The groups are shells around one centre, one inside the other: the same stretched ball of 3 dimensions in 6 sizes.
Known rows, each followed by its group:
[-0.43 -1.34  0.74 -2.73 -0.21  2.18  3.31 -0.26 -4.00 -0.82  2.08  0.48
  2.91  0.23 -1.88 -0.16  2.15]
q_235
[ 1.91 -1.09  1.77 -4.43  1.06  2.20  1.87  0.55  0.33 -0.34  0.91 -2.44
  0.42  1.43 -0.96  1.33  0.10]
q_972
[ 1.53 -1.58  1.97 -4.58  1.20  2.15  1.77  0.71  0.50 -0.89  0.98 -2.74
  0.03  1.19 -1.02  1.63  0.00]
q_99
[ 1.40 -1.47  1.53 -4.68  1.12  2.59  1.94  0.84  0.01 -0.70  1.16 -2.54
  0.32  0.96 -1.10  1.61  0.39]
q_99
[ 1.82  1.29  0.34 -1.47 -1.03  1.70  3.60 -1.55 -4.59  2.02  1.34  2.07
  4.86  2.04 -1.56 -2.08  2.15]
q_235
[ 1.57  1.49  1.76  0.41 -1.65 -0.56  3.82 -3.11 -5.19  1.72  1.12  3.53
  5.64  3.01 -1.53 -3.57  1.62]
q_461
[ 1.81  0.88 -0.19 -2.60 -0.55  2.79  3.35 -0.63 -3.93  1.83  1.45  0.99
  4.06  1.45 -1.54 -1.07  2.25]
q_461
[ 1.27 -2.40  3.51 -4.38  1.57  0.78  1.31  0.42  1.85 -2.07  0.73 -3.39
 -1.08  1.56 -0.79  1.91 -1.11]
q_810
[ 2.76  0.09  3.89 -1.69  0.15 -1.16  1.98 -1.92  0.14  0.24  0.11 -0.45
  1.66  3.65 -0.65 -1.09 -1.09]
q_441
[ 0.38 -0.43  0.16 -2.73 -0.37  2.63  3.40 -0.32 -4.18  0.31  1.89  0.75
  3.48  0.58 -1.80 -0.52  2.36]
q_441
[-1.09 -3.58  0.41 -6.04  1.55  4.39  2.24  2.44 -1.11 -2.74  2.34 -3.32
 -0.47 -1.51 -1.75  3.28  1.65]
q_441
[ 1.05  0.20  2.98 -0.07 -1.01 -1.29  3.25 -2.80 -3.58  0.17  1.00  2.24
  4.01  2.86 -1.38 -2.63  0.64]
q_99
[-1.74 -5.18  1.41 -7.09  2.44  4.18  1.55  3.23  0.80 -4.51  2.33 -5.16
 -2.50 -2.02 -1.61  4.79  0.73]
q_235
[ 1.55  0.12  4.67  0.61 -0.90 -3.09  2.79 -3.58 -2.21 -0.24  0.42  2.03
  3.38  3.92 -1.03 -2.97 -0.66]
q_461
[ 1.21  0.45  0.53 -1.97 -0.69  1.85  3.43 -1.11 -4.18  1.13  1.51  1.40
  4.09  1.50 -1.61 -1.39  2.04]
q_810
[-0.75 -2.45  0.53 -4.42  0.67  3.33  2.77  1.12 -2.56 -1.76  2.20 -1.44
  1.24 -0.65 -1.81  1.58  1.92]
q_810
[ 2.39 -0.18  2.35 -3.03  0.45  0.90  2.11 -0.68 -0.31  0.36  0.60 -1.13
  1.48  2.44 -0.89 -0.05 -0.10]
q_99
[-0.69 -4.77  2.91 -6.41  2.53  2.51  1.06  2.40  2.34 -4.32  1.58 -5.35
 -2.99 -0.63 -1.15  4.29 -0.62]
q_810
[-0.19 -2.27  0.01 -5.31  1.03  4.26  2.54  1.79 -1.83 -1.33  2.12 -2.27
  0.75 -0.80 -1.69  2.24  1.92]
q_441
[ 0.04 -2.45  5.14 -1.44  0.40 -2.22  2.06 -1.78 -0.24 -2.86  0.83 -0.66
  0.58  2.35 -1.06 -0.38 -1.21]
q_972
[ 0.04 -4.09  2.43 -6.62  2.48  3.01  1.04  2.48  2.43 -3.44  1.40 -5.38
 -2.70 -0.39 -1.06  4.18 -0.52]
q_972
[ 0.53  0.27  0.79 -1.17 -1.05  1.20  3.75 -1.62 -5.13  0.73  1.73  2.28
  4.67  1.45 -1.80 -1.97  2.28]
q_461
[ 0.73 -0.09  3.25  0.05 -1.01 -1.55  3.27 -2.87 -3.62 -0.22  1.06  2.27
  3.89  2.78 -1.41 -2.60  0.57]
q_972
[-1.41 -4.72  1.04 -7.03  2.31  4.44  1.66  3.18  0.52 -3.94  2.29 -4.90
 -2.11 -1.90 -1.60  4.57  0.95]
q_235

New rows, each followed by its group:
[-0.67 -4.79  3.08 -6.34  2.53  2.35  1.02  2.31  2.44 -4.39  1.52 -5.35
 -3.03 -0.55 -1.11  4.25 -0.74]
q_810
[-2.44 -5.42  1.93 -6.14  2.09  3.25  1.85  2.58 -0.03 -5.01  2.48 -4.25
 -2.00 -1.97 -1.76  4.14  0.79]
q_461
[ 1.97 -1.37  3.66 -3.37  1.04  0.03  1.54 -0.48  1.31 -1.09  0.43 -2.30
 -0.05  2.45 -0.71  0.76 -1.15]
q_99
[ 1.02 -1.64  5.09 -1.38  0.34 -2.26  1.94 -2.01  0.16 -1.92  0.48 -0.63
  0.80  3.00 -0.84 -0.69 -1.41]
q_810
[ 2.07  0.93  0.16 -2.60 -0.44  2.48  3.17 -0.71 -3.40  1.81  1.26  0.75
  3.79  1.72 -1.42 -1.02  1.89]
q_972
[ 0.27 -0.26  1.02 -1.53 -0.79  1.22  3.56 -1.32 -4.59  0.17  1.76  1.71
  4.03  1.21 -1.78 -1.49  2.06]
q_235
[-0.34 -4.04  5.53 -3.37  1.60 -1.42  1.20 -0.29  2.09 -4.39  0.86 -3.23
 -1.90  1.50 -0.87  1.80 -1.97]
q_972
[-0.62 -4.67  2.71 -6.45  2.49  2.70  1.11  2.44  2.21 -4.16  1.59 -5.28
 -2.87 -0.67 -1.16  4.27 -0.50]
q_810
[-0.30 -1.03  0.68 -2.41 -0.40  2.05  3.44 -0.51 -4.35 -0.50  2.04  0.90
  3.33  0.41 -1.89 -0.55  2.25]
q_972
[ 0.02 -1.24  3.35 -0.87 -0.46 -1.09  2.97 -2.03 -2.86 -1.37  1.30  1.13
  2.73  2.00 -1.46 -1.46  0.42]
q_235
[ 1.16 -2.61  4.36 -3.85  1.51 -0.24  1.22 -0.05  2.14 -2.50  0.56 -3.24
 -1.25  1.95 -0.71  1.62 -1.60]
q_810
[ 0.78 -1.64  0.31 -5.18  1.06  3.89  2.29  1.47 -1.07 -0.65  1.66 -2.39
  0.72  0.00 -1.44  1.97  1.38]
q_235
[ 0.03 -3.64  1.90 -6.29  2.15  3.25  1.38  2.30  1.48 -2.93  1.55 -4.65
 -1.90 -0.43 -1.19  3.72 -0.01]
q_99
[ 0.22 -0.71 -0.12 -3.25 -0.17  3.15  3.33  0.13 -4.02  0.11  2.03  0.30
  3.15  0.20 -1.82 -0.03  2.49]
q_235
[ 2.19  0.53  4.37  0.20 -0.75 -2.62  2.66 -3.35 -1.75  0.35  0.23  1.65
  3.26  4.12 -0.89 -2.79 -0.73]
q_99
[-1.17 -5.43  4.83 -5.27  2.45  0.29  0.84  1.40  2.95 -5.53  1.30 -5.07
 -3.43  0.05 -1.00  3.76 -1.71]
q_972
[ 2.46 -0.47  2.35 -3.61  0.78  1.22  1.87 -0.22  0.38  0.15  0.56 -1.84
  0.86  2.28 -0.82  0.52 -0.30]
q_461
[ 2.20  0.85  4.31  0.69 -1.06 -2.87  2.85 -3.73 -2.34  0.63  0.27  2.29
  3.84  4.29 -0.95 -3.31 -0.54]
q_235
[ 1.46 -1.91  2.39 -4.77  1.45  1.92  1.56  0.80  1.14 -1.29  0.91 -3.19
 -0.51  1.21 -0.92  1.94 -0.38]
q_441
[-1.68 -5.24  4.20 -4.79  2.00  0.56  1.38  1.18  1.44 -5.32  1.66 -4.04
 -2.42 -0.31 -1.30  3.21 -0.90]
q_235
[-0.19 -3.52  5.27 -2.88  1.25 -1.50  1.48 -0.65  1.35 -3.84  0.87 -2.49
 -1.11  1.71 -0.93  1.19 -1.65]
q_441
[ 1.03 -0.63  0.02 -4.04  0.32  3.47  2.83  0.56 -2.56  0.33  1.66 -0.82
  2.25  0.48 -1.55  0.63  1.91]
q_441
[-0.45 -4.27  2.05 -6.63  2.37  3.34  1.27  2.62  1.75 -3.61  1.69 -5.12
 -2.44 -0.82 -1.24  4.20 -0.06]
q_99
